The rows of a group lie close to one hidden flat surface of 10 dimensions, which may be shifted away from zero. Surfaces can cross.
In the rows, 128 means zero.
Known rows, each followed by its group:
[152  46 101 133 102 154  84  96 132 140 167 160 142 131 193 122 121 105
 115] : A
[164 121 151 125  99 126  83 145  72 108 144 144 107 118 169 164  99  87
 109] : W
[155 129 172 144 162  91 155 123 149 123 129 175 108  98 124 109 129 112
 118] : N
[ 64 109 156 136 143 105 148 135 146 113 200 172  92 176 138  89 140  86
 112] : N
[181  94 103 169 139 145 136 136 136 142  98 126 135  90 132 118  96 115
 179] : N
[ 74 128 126 144 133 137  90 131 127 127 153  75 109 115 140  79 138 143
  81] : Q
[ 95 165 127 105 153 163  71  88  84 124  78 132 161  65 138 131 141 125
 126] : A
[ 85 144 149 156 144 153 193  79 153 138  94 155 151 128 102 147 163 127
 120] : U
[170  82 144  88 145  88 111 154 150 139  93 191 173 102 162 118 106 176
 174] : U
[120 176 136 115 156 114 151 150 109 120  98 152 130 134  92 154 137 106
 151] : A
[143 111 137 110 102 132 112 129 114 116 119 146 145 129 149 156 132 138
 112] : U
[ 93 163 115 149 174 121 138 178 133 138 100 120 125 145 113 126 125  88
 160] : N
[148  73  89 148 185 135  86  55  69 147 179 134 130 128 131 127 136 132
 116] : Q
[130 133 102 116 133 178 145 105 109  96  76 151 165 113  91 143 129 104
 209] : W
[141 107 113 200 121 177 188  78 152 129 112  96 128 123  96 139 154 135
 108] : U
[168 141 146 190 125 137 121 100 100 130 130  84  94 115 135 167 127  95
  67] : U
[158 144 178 124 120 115 100 150 121 107  73 171 136  38 155 120 120 138
 112] : U
[126 122 160 112 127  91 101 122  77 162 188 149 101 127 180 124  63 108
 142] : A
[129 113 104 127 106 125 130 178  88 125 153 108 113 167 117 140  96 122
 163] : W
[ 42 146 152 171 176 133 128 137 124 106 138 111 102 128 117  81 140  91
 112] : N
[164 111 143 114 169  85 111  81 117 154 175 174 116  95 144 111 127 147
 108] : Q
[206 153 137 113 135  89 128 146 104 148 142 191 108 114 145 169  94  71
 154] : N
[150 123 157 140 133 121 159 101 141 118 129 148 119 106 119 123 124 129
 129] : A
[122 137 135 153 138 173 125  61 105 131  97 147 150 101 137 162 142  85
 117] : A
[128 159 124 117 154 117 171 130 127 138  90 153 143  91  77 124 138 165
 158] : W
[220  86 137 138 109 117 155 132 112 113 120 159 131 146 134 186 108 123
 148] : U
[122 134 130 114 138 128 112 108 163 158 110 123 156 149 175 145 120 109
 138] : Q
[130 147 115 127 120 125 168 150 140 146  98 112 143 141  98 148 129 165
 145] : A
[ 74 134 119 131 128 164 128 110 144 122 104 117 151 119 126 116 160 142
 110] : N
[126 159 152 135 150  76  90 185 153 103 147  94  82 123 131 102 167 137
  35] : Q
[171  91 140 129 109 104 120 160 130  91 180 168  87 129 139 104 122  95
 118] : N
[118 131 147 137  80 146 124  75 139 168 126  79 145 140 169 168 135 168
  56] : A
[136 122 110  98 165 104  55 148 105 140 133 112 135 111 158 105 110 139
 143] : Q
[111 123 141  89 116 129  38 113 102 110 159 143 123 138 195 136 130  76
  90] : W
[146 133 133 126  83 169  97 129  60 106  91  96 142 103 140 171  98 122
 147] : A
[ 88 166 112  87 113 135  69 211  42 105  93 103 134  90 109 123 111 153
 145] : W
[178  51  99 101 108 120 136 107 174 129 155 165 151 138 134 103 143 181
 141] : Q
[164 156 156 106 117 110  83 145  82 119 103 152 124  71 146 149 122 135
  99] : W
[144  71 158 188 111 159 119  84 110 122 147 133 112 108 180 129  93  81
 114] : N
[110  90 138 117 118 128 118 172 175 105  92 148 163 155 159 128 152 143
 117] : U
[167  46  87 123 131 118 105 130 158 123 175 138 133 196 157 125 140 123
 130] : Q
[114 153 146 119 162 112 123  84 117 158 135 151 131 116 144 131 117 115
 132] : Q
[117 121  98 202 166 172 185  98 199 144  74  91 147 101  90 101 170 144
 122] : N
[241  87 131 114 113 106 171 118 148 124  97 182 153  89 103 143 125 190
 156] : U
[107 106 164 108  71 146 164 120  82  95 169 224 108  84 119  96  94 106
 177] : U
[103  86  95 131 149 170 130  70 132 147 138 183 160 113 134 103 139 110
 163] : A
[123  96 141 188 163 133  99 178 115 101 106  87 110  94 140  78  91 101
 154] : N
[125  76 122 126 117 127 109 122 154 139 146 130 143 143 164 112 134 157
 104] : U
[116 133 145 131 149 110 114 108 118 140 160 133 110 135 146 127 127 107
 101] : Q
[125 111 116 122 157 108 115 140 115 142 164 128 113 150 137 107  91 102
 174] : W
[173 120 121 136 129 128 134 108  95  83 183 178  76  65  78  74 136 104
 129] : N
[ 93 116  94 157 145 147  91 176 146 112 121  67 124 151 134 100 146 116
 108] : A
[165 103 137 200 193  92 152 120 149 159 142 105 105 160 139 145 117 102
 110] : U
[130 130 146 146 155  99 120 117 113 150 170 129 102 145 149 139 117 108
  96] : U
[124 121 151 141 148  88 123 110 113 114 208 151  75 143 126 109 154 116
  54] : Q
[203 144 124 166 155 140 166  96 121 144  81 153 130  60  99 150 111 107
 162] : N
[152 146 153  90 111 121  92 140  70 105 106 178 133  65 137 142 114 128
 128] : W
[161 126 121 125 111 148  93 133 118 113  78 111 153  80 133 140 136 153
 117] : W
[110 136 129 153 145 100 130 193  90 145 145 103  93 121 111 106  96 138
 136] : W
[204 123 114 110 164  78 110 135 159 168 113 118 137  93 132 107 111 182
 142] : W
[102 135 158 123 147 117 116 123 104 104 139 127 111  91 119  80 100 130
 155] : A
[117  97 113 157 114 198 114  41 114 160 100  93 170  88 158 133 110 140
 144] : Q
[ 61 116 148 140 120 150 104 107 119  97 163 101 108 142 144  93 132 103
 105] : A
[ 56 140 127 144 149 130 118 149 160 145 138  89 127 180 158 107 122  88
 134] : Q
[132 128 127 146 120 151 143  84 147 147 105 117 147 114 131 145 150 153
  93] : W

New rows, each followed by its group:
[128 143 114 109 129 110  94 207 110  54 161 134  76 127  89  88 156 102
 105] : N
[161  68  86 136 136 146 114 108 122 118 141 124 141 148 125 137 145 141
 133] : Q
[125  79  70 140 102 187 105 169 133 102  94  72 159 190 143 148 114  95
 190] : Q
[173  40 107 161 118 131 128 135 158 121 182 165 109 168 170 119 125  78
 124] : A
[ 84 109 131 119 100 145 107  93  91 125 182 138 120 141 149 115 117 119
 117] : Q
[132 121 163 141  98 117 132 136 165 130 148 129 112 167 184 141 101  71
 122] : Q
[137 149 124 141 179  92 149 145 158 168 114 129 128 124 119 123 132 143
 124] : A
[ 60 105 161 117 110 115 155 109  65 150 215 219  98 120 136  91  87 112
 152] : W
[136 175  90 105 173 105 121 170 185 169  70 123 160 114 112 123 160 158
 128] : N
[122 124 124 156 110 165 115 134 135 119  94  78 139 113 143 123 112 122
 139] : Q
[140  81 129  66  91 137 118 130 107 116 101 202 182 103 144 130 104 175
 195] : U
[ 59 157 144 139 154 131 147  81 150 154 145 124 125 139 130 114 151 121
  93] : Q
[109 137 106 110 150 111  65 175 157 135 110  74 136 102 141  72 134 175
 111] : Q
[120  93 133 154 132 145  94  87 116 162 144 102 132 104 187 104  75 105
 150] : Q
[102  94 134 175 139 165 132  94  97 130 137 144 124  94 139 103 100  93
 158] : W
[137 105 150 110  73 125 127 136 195 131 125 124 135 128 180 107 121 144
 116] : Q
[164 164  67 118 104 148 104 163 102 122 153 126 101 156 109 171 149  54
 115] : N
[ 86  65 171 199  99 197 156 100 134 108  98 161 146 119 181 130 107  62
 142] : U
[136 162 106 125 128 152 171 120 135 147  86 157 154 136 103 179 146 102
 155] : N
[198  94 121 171 181 101 122 130 174 144 124 112 121 143 153 136 127 103
 119] : Q
[146 121 187 143 105 142  96 120 126 111  75 157 149  86 192 162 125 102
  79] : U
[127 129 129 144 182  90 110 175 153 139 140 106 106 163 152 109 104  82
 147] : Q
[175 172 166 148 190  72 118 132 136 148 109 137 109  74 136 132 134 123
  86] : W
[191 111 132 132 181 106  80  79 122 175 117 132 147 106 188 154 102 110
 133] : Q
[104 115  89 116 119 161  50 133 114 123 120  73 153 176 170 160 146 110
  94] : Q
[112 115 136 113 105 151 118  65 115 143 147 148 146 132 158 147 130 127
 117] : Q
[109 120 145 115 113 123 127 134 152 148 129 128 132  91 152  69  75 145
 184] : Q
[154  93 104 139 117 137  62 153 108  98 144  78 115 128 143 120 148 141
  73] : Q
[183 118 152 119 125  96 101  95  66 150 164 153 113 112 165 161  86 119
 117] : U
[125 134 139 161 138 155 125 131 128 127  62 107 153 104 142 150 123 115
 133] : N
[116 157 139  97 170  98  64 114  66 137 151 131 113  81 133 110 126 145
  96] : Q
[119  92 107 123 135 129 138  97 178 126 177 135 126 210 147 129 141  83
 142] : W
[122 114 163 158  86 163 137 130  59  93 128 177 113  84 136 146 115  88
 113] : W
[159 121 136 137 108 152 119 111 116  67 126 138 110  67 100 104 160 134
  90] : N
[106 121  99  84  78 171 116 103 121 132 105 140 175 143 134 157 155 162
 122] : A
[123 128 109 100 157  92 146 123 118 155 158 148 131 149  98 118 132 168
 145] : U
[124 134 160 227 162 164 114  98 121 130  88  69 114  91 163 140 121  69
  79] : N
[140 132 160 174 184 116 185  97 142 149  86 162 143 115 119 154 125 110
 146] : U
[148 124 153 168 111 129 177 168 128  94  96 160 115  90  91 135 153 139
  96] : W
[165 122 138  94 139 100  80 135 146 143  83 133 168 108 170 152 143 179
  95] : U
[225 122 147 147 132  98 116 132 118 127 119 121 108 105 140 166 121 135
  90] : U
[161 130 139 130 163  99 108 139  87 142 114 131 129 124 140 156 101 125
 144] : U
[103 138 154  99 141 111  51 171 108  68 133 103 104  89 135  62 123 127
 118] : A
[149 130 125  92 132 110 117 166 140 118  94 160 147  63 104  90 144 195
 133] : W
[128 115 164 199 155 136 180  95 174 103 100  69 112  72  91  60 122 165
 140] : A
[182  98 140 150 172  99 121  71 115 161 152 153 122  92 150 121 104 127
 130] : Q
[111 210 117  83 142 117 122 110 147 149 106 155 144 118 113 161 188 129
  77] : N
[106 109 120 104 150 101 126 141 172 153 149 142 137 138 146  74 105 142
 176] : Q
[154 108 121  97 125 126 102  78  99 137 152 168 146 143 151 166 136 123
 120] : Q
[112 146 134 132 179 105 139 111 157 147 127 156 127  85 111  80 143 146
 126] : N
[157  88 112 178 151 141  74 104 130 152 145  63 114 135 188 121  91  89
 121] : W
[165 141  88 158 159 110 122 162 118 133 130  63  98  90  73  91 130 179
 120] : U
[129 129 127 141 169 102 108 163 117 124 144 111 102 151 136 118 109  89
 141] : Q
[131 143 126 117 185 108 115 172 133  89 110 159 117 117 107  97 130  84
 173] : W
[204  98  99 164 175 125  82 108 193 162  68  67 164 101 170 133 145 158
  97] : Q
[163 101  99 184 160 130 117 144 118 152 125  59 112 130 139 119  81 113
 167] : W
[106 126 156 118 125 128 137 105 147 103 124 162 133 107 125 114 160 145
  97] : N
[112 161 131 133 112 122 169 149  76 150 120 128 121 118  90 153 115 164
 130] : W
[144 121 106 136 107 160 169 139 135  84  91 118 138 101  60 115 155 174
 144] : Q
[157 108 139 149 187 106  85 148 111 111 118 124 111  43 132  56  86 125
 169] : A
[125 140 142 102 115 117 116 155 121  98 129 139 120 140 125 133 138 123
 117] : A
[107  85 111 139  94 144 133 161 114 105 174 130 107 177 136 122 117 101
 136] : W
[114 129 152  67 104 114 105 130 135  73 154 188 123 137 129 119 166 125
 103] : A
[152  90 102 119 106 138 132 123  91 128 151 138 130  91 104  90  97 173
 173] : U
[150 113 122 152 161  99  91 164 171 126 139  90 111 180 167 137 142  94
  86] : Q
[123 116 109 117 153 133 126  78 139 149 151 137 141 153 143 126 112 105
 172] : W
[115 112 142 146 109 131  94 136 109 117 162 104  98 123 158 107 109 110
 101] : Q
[ 83 146 156 145 109 160 127 130  98 136 113 105 123  98 155 109  60  87
 187] : Q
[ 93 161 174  91  40 139 144 134 214 126 101 124 148 139 174 135 140 139
  87] : Q
[105 114 123 123  96 160 112 114 148 139 115 100 151 102 150  96 113 157
 141] : Q
[177  50 153 121  36 165 107 121 132  88 116 173 154 104 188 144 119 138
 108] : U
